The rows come from 4 hidden closed curves, with some noise, and rows from the same curve form a group. Each curve winds through 6 dimensions. The rows are also pushed far along 4 directions, which tell nothing about the answers.
In the rows, zero is written as 128.
Known rows, each followed by its group:
[126 123 126 148 110 183 142 131 142 185 152  89 149 143 123 184 144] => T
[ 98 146 129 157 108 147 154 105 153  47 137 142 141 101 170 117 132] => X
[110 138 123 155 104 130 122 106 162  70 111 143 153 104 151  67 127] => T
[133 104 147 111 154 137 135 135 118 153 132 119 120 158 116 189 154] => D
[191  64 114  68 126  85 118 147 108 139 148 140  92 159 125 138 116] => Q
[ 84 180 147 172 121 192 111 121 141 187  98  96 185  91 110 121 148] => T
[212 107 137  66 154  94 143 147 113 183 169 145 111 170  95 164 134] => X
[161 147 130 143 145 142 138 134 140 163 113  68 125 151 127 140 150] => X
[ 99 122 126  80 108 130 126 137 109 125 129 150 100  64 148 109  93] => T
[125 173 102 178 146  71 120 121 145  66  91 100 109 123 140  42 108] => X
[137 112 125 115 130 139 157 138 135 130 159 132  95 134 140 141 121] => Q
[ 56 169 105 177 101 134 103 111 125 122 110 107 175 100 113 138 116] => Q
[ 50  93 122 100  87 178 100 139  91 139 124 156 129  62 125 153 101] => T
[ 74  81 133 132 109 180 120 139 114 134 145 161 111  97 145 140 114] => D
[ 88  77 117 120 110 156 128 143 109 108 152 164  95 109 136 140 103] => Q
[166  96 118  99 124  82 109 133 115  81 137 180 111 114 133  70 105] => X
[103  86 145  99 110 136 139 118 131  71 145 174 117  98 176 135 131] => Q
[159 107 121  94 140  67 117 130 138  81  94 146  83 142 144  44 113] => T
[139 123 109 208 128 170 145 140 118 139 181  83 131 148 136 193 132] => D
[142  94 140  56 112 135 127 139  94 181 147 131 125 122 128 203 130] => D
[168  80 100 117 158  66 134 147 127  60 148 148  67 158 122 103 109] => T
[132  53 125 142 132 171 149 153 110 140 203 153  94 154 128 202 126] => Q
[127 168 105 105 113 115  95 139 116 215  83  87 133 120  86  87  97] => D
[181  97 131  65 159  92 110 159  89 186 114 120  81 146 104 129 119] => X
[ 99 140 138  91 106 128 122 117 125 142 112 130 143  95 141 136 125] => Q
[154 119 121 205 135 176 148 133 131 112 177 116 138 157 129 168 146] => Q
[119 118 135  93 117 147 126 134 116 211 119  96 126 145 122 180 133] => D
[ 73 111 104 174 121 138 122 126 139  59 119 127 114 115 138 110 115] => T
[140 133 111 177 143  94 122 121 140  42 135 153 133 126 125  78 122] => T
[124 158 123  88 118 100 113 121 130 179  77  91 134 142 112 119 125] => D
[107 122 138  40 110  87 113 117 126  99  95 181 127  86 129  84 113] => D
[146 137 161 144 158 183 145 136 116 191 130  95 134 157 122 191 166] => X
[ 62  73 111  64  88 128 112 139 115  91 127 178  92  58 143 102  82] => D
[ 92  94 146 109 101 184  99 128  90 170 115 136 153 115 135 182 139] => D
[142  87 130 154 163 120 156 132 161  93 148 121  94 176 141 137 151] => T
[127  43 159 126 146 173 147 139 127 115 161 164  99 155 156 178 159] => X
[201 177 110 193 159  98 135 128 138 122 134  81 139 171 109 103 137] => X
[140 123 137 195 139 137 151 115 156  64 162 146 133 139 165 109 146] => X
[ 81 166 158 136 113 204 128 126 107 180 123 122 161  78 133 162 136] => Q
[164 131 127  56 132  58 137 125 132  74 116 166  95 107 147  65 106] => X
[208 145 134  87 145 111 116 146 101 193 117 103 126 140 101 125 131] => X
[ 98 151 114 177 148 105 147 122 153  56 143 130 121 119 127 113 123] => T
[215 169 118 177 155  97 157 124 155 140 153  81 133 194 122 126 146] => T
[100 129 109 172 133  85 120 111 144  43 116 128 134 134 140 106 127] => Q
[ 96 135 128 116 111 159 131 132 142 187 130 124 135 115 109 128 121] => D
[206 107 131  88 142  90 131 144 114 185 149 126  94 174 128 129 123] => D
[134 141 122 109 160  69 145 130 140  94 134 150  94 138 112  97 114] => Q
[131 151 106 152 125 102 144 125 138  83 151 136 115 123 132  97 103] => Q

New rows. What belongs after each?
[126  27 148 139 141 154 137 139 109  71 187 197  99 141 162 174 142] => T
[165 130 119 163 143 140 138 144 129 127 158 112 123 128 116 126 128] => T
[ 87 143 156 132 103 183 116 122 112 174 131 144 165  74 144 140 130] => X
[120 117 148  55 136 120 117 142  88 178 117 140 110 105 121 161 122] => D
[ 78 128 117 139  82 181 125 119 143 143 126 113 154  98 138 142 124] => T
[ 82 167 140 150 110 178 146 117 156 166 135 102 163  94 132 154 140] => T
[132 101 152 128 152 166 137 148 115 154 158 143 112 107 130 154 139] => T
[178 180 112 146 157  88 145 128 133 161 121  50 133 178 101 167 143] => D
[132  61 118  84 126  92 136 134 134  87 137 150  73 148 157 121 114] => D
[146  71 129 179 120 183 154 127 145  56 167 127 119 141 180 162 154] => X
[ 70 139 137 141  96 156 131 107 140  97 119 146 143  86 172 108 123] => T
[163 107 151  46 154 103 130 149  98 194 155 171 110 128  88 161 127] => Q
[208  97 137 119 143 138 137 144 112 140 159 125 118 155 131 154 145] => X
[103 170 130 175 117 167 113 115 136 159 103 106 178 128 107 124 140] => D
[103 124 138  84 105 178 138 141 108 199 146 134 119  95 128 169 114] => Q
[138 107 141 155 133 133 156 120 150  90 158 143 114 147 173 131 142] => T
[110 150 125 129 115 123 105 115 126 111 104 136 170 101 111 113 129] => Q
[152  92 123  93 104 114 130 130 108  97 162 173 110 111 157 121 104] => T
[107  53 145  89 130 151 128 144 116 113 171 194 114  96 126 163 131] => T
[118 121 126 189 148 133 165 118 185  76 146 107 118 161 151 129 154] => T
[ 97  90 132  85 122 112 124 134 104  95 135 178  84  96 156 112 100] => Q
[ 80 179 122 192 119 173 118 116 127 127  99 101 169 121 109 132 133] => X
[159  80 112  75 139  72 116 146 103 140 159 161  96 148 100 140 106] => Q
[136 118 116 152 129 110 143 115 156  97 125 102 120 176 147 136 142] => D
[218 101 134  68 153  78 131 151  95 179 174 153 103 159 103 151 121] => Q
[138 158 114 208 146 131 123 124 137 105 134 108 159 147 105 121 140] => T
[154 129 120 147 137 100 150 118 152 103 148 107 130 160 138 147 144] => Q
[105  94 125 150 105 153 128 113 148  56 122 137 140 120 163 128 142] => Q
[107 113 143  48 122 140 108 141 117 212 101 141 130 112  90 135 125] => D
[ 62 136 109 129  95 116  94 118 113 112 108 139 157  88 118 123 105] => Q
[116 158  96 118 119  54 107 110 144  77  69 121 120 141 122  48 102] => T
[168 154 113 164 167  76 125 128 139  91  90  86 103 172 127  78 132] => Q
[ 71 132 126 187 128 188 147 127 140 161 151  95 145 148 114 202 146] => X
[124 152 125 117 157  67 104 127 124 108  78 137 113 130 106  63 116] => T
[ 55 167 132 129 117 156 131 125 124 158 124 130 142  86 113 147 116] => Q
[163  91 108 113 125 101 123 141 130 127 139 138  92 152 130  93 108] => D
[107 131 126 202 151 172 145 134 146 149 140  78 130 164 119 177 154] => T
[ 93 146 132 203 149 158 139 121 156 124 114  92 136 156 129 134 152] => X
[177 179 139 181 169 110 164 124 148 140 162  99 134 164 126 141 150] => T
[ 86  99 131 102 112 110 125 117 137  71 114 177  98 105 167  77 108] => D
[ 98 102 150  86  92 185 103 127 108 175 112 134 167  92 128 174 143] => Q
[160  94 129 217 145 160 160 124 161  78 191 139 135 184 145 151 160] => D
[116 190 127 130 131 123 123 132 116 182 117 104 135  97 109 110 107] => D
[196 190 116 157 171  92 165 139 158 214 150  51 113 195  95 138 136] => D
[ 98 189 105  95 117  74 104 118 136 155  46  77 123 121 111  69 101] => D
[222 124 119 130 170  46 138 127 131  66 137 126 107 189 126 108 140] => D
[ 60 152 112 182  92 169 141 114 166 118 135 115 147 101 141 109 115] => D
[137 128 141 181 140 147 158 123 139  92 186 148 139 128 150 156 145] => T
[149 147 129 219 146 177 132 130 129 185 152  75 172 186  95 197 165] => T
[ 96 170 113 147 112 103 130 105 154  83 102 106 148 109 144 100 123] => Q
[ 52 119 115 160 103 167 111 128 124  97 116 146 126  80 136 100 104] => D
[ 91 123 118 142 110 114 108 118 126  36 127 185 141  72 138  71 106] => T
[102  91 156 165 137 202 147 128 131 125 145 130 129 144 154 187 164] => X
[ 68 173 100 138 128  93 120 117 151 104  76 105 122 121 104  82 107] => X
